The rows of a group lie close to one hidden flat surface of 12 dimensions, which may be shifted away from zero. Surfaces can cross.
Known rows, each followed by its group:
9  -23  -20  -16  -18  28  -33  8  -26  0  -18  -6  6  38  17  33  6 | Q597
-22  0  2  22  8  3  -29  -16  -14  -9  -12  7  -3  -7  17  0  21 | Q17
-9  8  -4  24  -16  -2  -15  -35  0  7  -27  -16  6  32  -4  34  3 | Q921
3  0  30  -25  -1  -3  -18  -7  4  26  -12  -10  2  16  -2  9  -38 | Q564
-31  0  7  18  -21  2  7  48  7  -20  59  21  -25  0  19  -5  23 | Q17
-16  11  -2  20  21  0  -9  -20  -30  -41  24  9  6  4  -5  14  16 | Q921
10  -6  15  -17  -34  -32  -22  38  4  -1  21  14  -5  31  14  -5  21 | Q564
-17  16  -9  -18  15  -18  -23  5  -9  -5  25  3  13  -8  -3  -1  -4 | Q564
-43  -7  -1  19  -24  23  -20  -3  -2  26  35  -10  -3  1  -18  33  -5 | Q921
-32  27  -4  -4  -52  -27  -19  24  14  -2  -25  -12  -20  -3  7  26  14 | Q921
11  -2  -22  -2  2  15  19  0  -22  -15  -47  10  42  5  -20  17  -4 | Q597
19  -22  17  -18  43  -17  34  26  -49  8  -15  -1  22  -26  14  7  -27 | Q921
22  11  -1  -10  -12  -33  -20  -2  -15  27  10  38  -4  -7  -30  17  -25 | Q17
-48  -20  -19  1  8  5  13  -16  -35  -7  38  12  17  -5  -31  -25  -27 | Q921
4  22  -24  -3  -10  12  -3  -16  40  48  -59  -23  -7  -15  15  -14  -22 | Q597
-6  -8  9  27  -46  -9  46  32  -21  32  4  -2  -21  2  4  15  -10 | Q921
11  -2  5  -2  -34  -8  14  15  14  26  -37  -2  -13  2  5  -3  -10 | Q921
-20  -31  -19  21  -12  11  8  15  -12  -27  -4  -4  26  2  4  -22  53 | Q17
-12  -8  4  31  -6  -40  57  14  2  12  17  8  1  1  -8  4  -3 | Q564
-14  -14  2  -24  35  12  -29  21  -1  -19  -17  4  14  -40  5  14  0 | Q921
-20  11  -1  10  16  -8  -32  5  -12  26  33  -24  10  -6  33  -8  20 | Q17
29  8  12  -6  5  -22  18  9  -4  -7  35  -2  27  -26  -37  -27  28 | Q597
12  3  35  -6  -5  18  8  -20  26  52  13  -29  -4  5  -12  -29  -34 | Q564
35  -26  -10  -26  -9  5  -15  6  -25  3  -28  12  38  -7  -41  15  5 | Q564
-4  31  26  18  -12  -33  24  11  -17  41  7  -8  8  4  21  -34  -13 | Q921
5  -11  6  -45  -58  -3  -37  3  34  20  -10  -7  -11  21  -36  13  -17 | Q921
42  5  -21  -8  15  20  -20  -20  12  -6  24  -11  -10  -15  -3  -5  32 | Q921
-25  -6  -25  11  25  -15  34  21  -15  -1  -14  23  36  -36  -19  6  -17 | Q564
-22  -19  24  -9  -16  0  13  31  -16  17  4  3  -5  -31  -14  7  -27 | Q597
19  5  1  14  -33  -42  -15  -10  10  43  2  25  -21  -18  -31  24  -2 | Q17
-46  -13  14  15  -5  7  21  10  -1  -31  -43  53  13  -6  -31  7  -34 | Q564
-6  -1  -7  22  22  -20  -3  -15  -41  -13  0  25  27  -28  -32  26  7 | Q564
-22  15  -5  20  -16  6  -32  7  -20  2  -3  4  29  -6  -1  6  29 | Q597
18  2  7  20  -1  40  0  10  33  15  -57  1  4  -6  12  28  3 | Q597
-11  -19  -31  4  11  33  7  -5  6  31  -20  -17  -9  -42  8  15  -13 | Q921
-39  -3  -9  11  -1  -2  13  1  -27  -43  3  11  14  -10  -15  -6  7 | Q597
21  -10  -22  15  18  14  -5  -12  -30  -18  -13  12  -18  -30  15  13  24 | Q17
-40  4  13  18  26  15  -1  37  12  4  -5  22  62  -8  -5  -2  -7 | Q564
1  -4  1  6  -1  -1  16  -10  8  22  37  -24  -38  -11  18  -15  -1 | Q17
23  -13  27  -47  -2  0  -45  12  -3  -13  33  -5  -25  27  14  4  0 | Q597
13  -6  8  3  7  16  36  -23  23  23  -56  -1  22  -8  -32  -10  -39 | Q564
-62  -5  19  7  -14  6  -21  -27  -37  2  -22  13  -7  -2  -17  13  -48 | Q564
36  27  20  16  8  -4  -24  22  21  2  -1  27  44  8  -15  29  29 | Q17
-3  -51  42  21  5  9  20  3  -27  24  31  -7  5  8  -9  22  -10 | Q17
18  -12  -3  58  16  1  18  -16  -45  -12  5  25  23  13  -15  61  20 | Q17
9  2  5  -5  24  51  -20  -7  12  -31  7  4  7  17  14  -4  12 | Q597
0  -13  23  1  13  -10  5  4  -16  34  -7  12  41  -11  -30  5  -31 | Q564
5  -10  -13  5  -17  -8  11  -37  -15  17  -7  -18  14  34  -31  16  -14 | Q921
28  31  -22  -37  16  9  -7  10  -7  -49  -21  28  -6  -16  4  -11  -9 | Q597
14  1  -15  -6  2  22  -2  34  -28  -3  19  27  29  0  -5  2  2 | Q597
-20  20  -13  -6  19  -13  -20  1  -21  28  40  -21  -12  -12  36  -9  -6 | Q17
14  2  30  1  22  -51  27  9  3  -2  40  20  25  21  -22  -4  -10 | Q597
25  17  -17  -6  28  14  -27  4  -23  1  31  15  -11  -38  17  -16  19 | Q17
-26  19  0  21  -10  -9  17  8  26  13  -17  32  5  18  2  -4  -33 | Q597
-22  -3  4  -12  20  -34  -7  0  -42  -21  13  -6  7  7  9  21  -3 | Q597
-19  1  6  9  7  -2  -9  -16  -1  25  -21  11  10  -16  -15  -6  -24 | Q17
16  -18  -21  16  25  13  27  -17  -26  18  19  -30  -4  -15  17  -5  16 | Q17
12  10  -7  20  30  7  -18  -23  3  43  0  -39  37  -15  6  20  27 | Q921
-1  14  -24  -22  -8  -63  1  -27  -1  0  -16  7  28  21  -31  -30  -13 | Q564
-28  25  -7  33  29  1  -10  15  8  18  34  -21  8  -29  44  2  29 | Q564

New rows, each followed by its group:
5  -14  4  -31  -13  -12  -22  10  5  26  15  9  11  1  -3  -56  -8 | Q921
12  -4  -21  -18  -17  -13  20  20  5  -3  12  3  -16  3  -1  -4  -5 | Q17
19  -13  31  14  6  5  -18  -39  -7  -2  39  12  -3  14  -27  -30  9 | Q17
-22  32  2  22  13  19  15  -13  -16  -13  13  -5  -33  -18  12  38  -24 | Q921
-50  -27  -2  10  -28  -13  14  26  -21  -4  8  20  -5  6  -9  5  -10 | Q17
-6  -35  -16  -34  -8  10  29  11  5  4  -28  -13  9  -8  -11  -41  -19 | Q17
-17  14  -22  -16  29  21  -14  8  -2  -12  28  -18  -16  -57  1  34  3 | Q921
-23  -33  11  -20  -22  -2  -13  22  -21  -33  -2  28  -13  18  -4  -11  -8 | Q17
-35  -10  -26  -20  -44  -27  -34  -2  -23  13  47  -16  2  16  -26  21  7 | Q921
13  -22  -10  4  3  14  10  -4  -13  -26  -2  4  35  16  -11  -23  31 | Q17
-31  -19  -27  -9  -12  31  -33  -9  -40  6  -4  -21  18  -6  -10  20  2 | Q564
10  0  45  -14  22  -5  27  11  -34  0  -9  5  -7  0  6  22  -55 | Q921
15  -7  13  27  1  -3  36  -10  13  35  32  -17  -1  5  -10  9  1 | Q17
30  -30  17  -9  -3  -15  -2  -31  -13  4  -41  -1  -27  17  -8  36  -19 | Q17
-14  14  31  -29  -9  5  4  26  9  -40  10  34  -31  -15  -8  -26  -32 | Q921
36  2  30  9  5  13  13  9  22  39  11  9  19  -23  -24  -26  1 | Q564
-5  -27  9  21  18  29  -16  -8  -13  4  -44  20  38  -36  -20  -13  13 | Q17
-3  -6  -15  25  -25  -10  19  -43  -5  -13  -5  -16  -19  15  -16  6  19 | Q564
12  13  8  16  24  18  -4  9  -7  18  22  0  49  -8  -7  -4  17 | Q597
16  34  -31  -28  1  -35  -24  4  -19  19  12  -5  17  -3  11  -13  -3 | Q597
8  5  -1  -15  0  -15  7  15  38  -8  -20  13  41  24  -16  -23  3 | Q564
2  7  -1  15  15  3  -6  32  -25  -7  47  3  19  12  28  20  25 | Q17
23  -24  -15  -38  7  9  32  32  -6  21  -17  -10  -8  -25  7  4  -37 | Q17
-20  6  2  13  19  -13  -33  -34  -27  -22  -9  -7  13  22  6  32  7 | Q921
-28  -25  43  8  -9  11  -26  8  -39  18  34  3  8  6  -18  29  -15 | Q564
4  -6  -9  21  -5  18  31  -17  -3  -15  26  33  -19  -16  -30  -24  -10 | Q17
-17  22  -4  23  -3  -49  -5  -15  -13  5  -7  15  -7  -5  4  -3  3 | Q564
22  -31  -12  -36  -8  -32  10  0  -27  13  11  -30  4  3  -14  6  -4 | Q597
-46  18  -15  14  11  22  -3  -16  -3  -10  -33  -5  7  -11  12  -5  -16 | Q597
40  25  9  -12  1  -8  6  -9  20  -1  25  -13  33  1  -36  -18  24 | Q921
-8  -1  2  13  17  -14  -29  24  -14  53  -1  -23  32  -30  26  25  19 | Q17
-21  19  16  15  16  3  31  -13  -20  7  23  3  8  -9  -12  -24  -34 | Q921
8  -15  -8  27  -1  -2  28  -30  -18  -12  11  7  -21  8  -12  8  6 | Q17
13  8  -14  0  18  4  23  -19  1  -6  -15  11  -6  -39  -23  -3  -20 | Q564
-16  -2  4  -19  -9  -32  10  -8  2  -9  22  -20  -23  31  5  11  -15 | Q564
-26  21  -15  6  -33  -12  -3  19  -35  -14  -16  19  28  -36  -33  -12  13 | Q597
-5  -4  7  -13  -19  -46  -7  35  -7  -18  -28  42  -18  9  13  16  -15 | Q564
14  7  31  12  15  -16  25  35  6  -9  -7  18  -6  -39  6  32  2 | Q597
-13  20  33  8  -8  -27  16  39  -32  21  23  -7  -5  -12  20  10  -15 | Q921
-15  -47  -3  16  -6  23  5  15  -14  12  -6  11  20  -41  -21  -33  23 | Q17
7  4  -3  -8  22  14  15  38  10  34  -9  -15  11  -27  25  18  -16 | Q17
-23  -11  -17  5  -22  -11  -5  -17  5  -3  2  -13  -16  1  4  -38  22 | Q17
27  -42  18  4  22  19  5  18  -33  -1  9  -8  6  0  15  30  20 | Q17
3  -10  22  -1  -17  7  2  31  16  28  44  -10  6  13  5  -16  10 | Q564
-1  -6  -37  -29  22  -18  7  -30  -38  -43  2  -22  14  9  -6  -13  9 | Q597
-13  -12  22  -11  -4  -11  11  -20  -10  2  -46  -27  20  -22  -34  4  -9 | Q597
15  -6  -15  22  29  -9  11  -16  11  -14  7  6  29  63  13  17  9 | Q597
-29  7  -5  48  11  -8  -22  -37  -31  23  6  13  -23  -30  10  15  -1 | Q17
-1  10  39  2  21  29  -11  8  6  25  29  5  -2  -31  -3  -6  -27 | Q564
-7  -5  19  19  -6  -5  20  28  -11  -2  42  20  28  -7  -28  -12  15 | Q597
-12  -5  19  28  -19  -8  20  24  -28  -6  32  29  -12  6  16  -34  6 | Q921
-4  -8  -10  35  -21  -11  -2  34  3  28  -14  20  -16  -50  6  38  26 | Q17
1  2  40  -6  24  16  10  -2  8  21  26  -6  -6  -16  -16  -1  -37 | Q564
-12  -8  -11  -19  3  -36  13  -10  -14  -12  -20  -2  0  29  -2  10  -32 | Q597
-49  5  12  44  -8  -16  -2  -5  -15  14  46  -17  9  14  14  6  24 | Q564
11  -18  6  -18  37  12  -3  -5  -19  19  -4  -32  -1  -9  30  1  -10 | Q17
1  -42  2  17  -21  -29  -4  10  -43  18  -6  8  12  6  -9  50  17 | Q17
4  -3  -41  20  -1  5  5  9  -1  18  0  1  27  -46  -6  -38  45 | Q17
-26  -23  -11  -17  -4  0  3  38  -19  -47  27  5  -4  6  7  41  12 | Q564
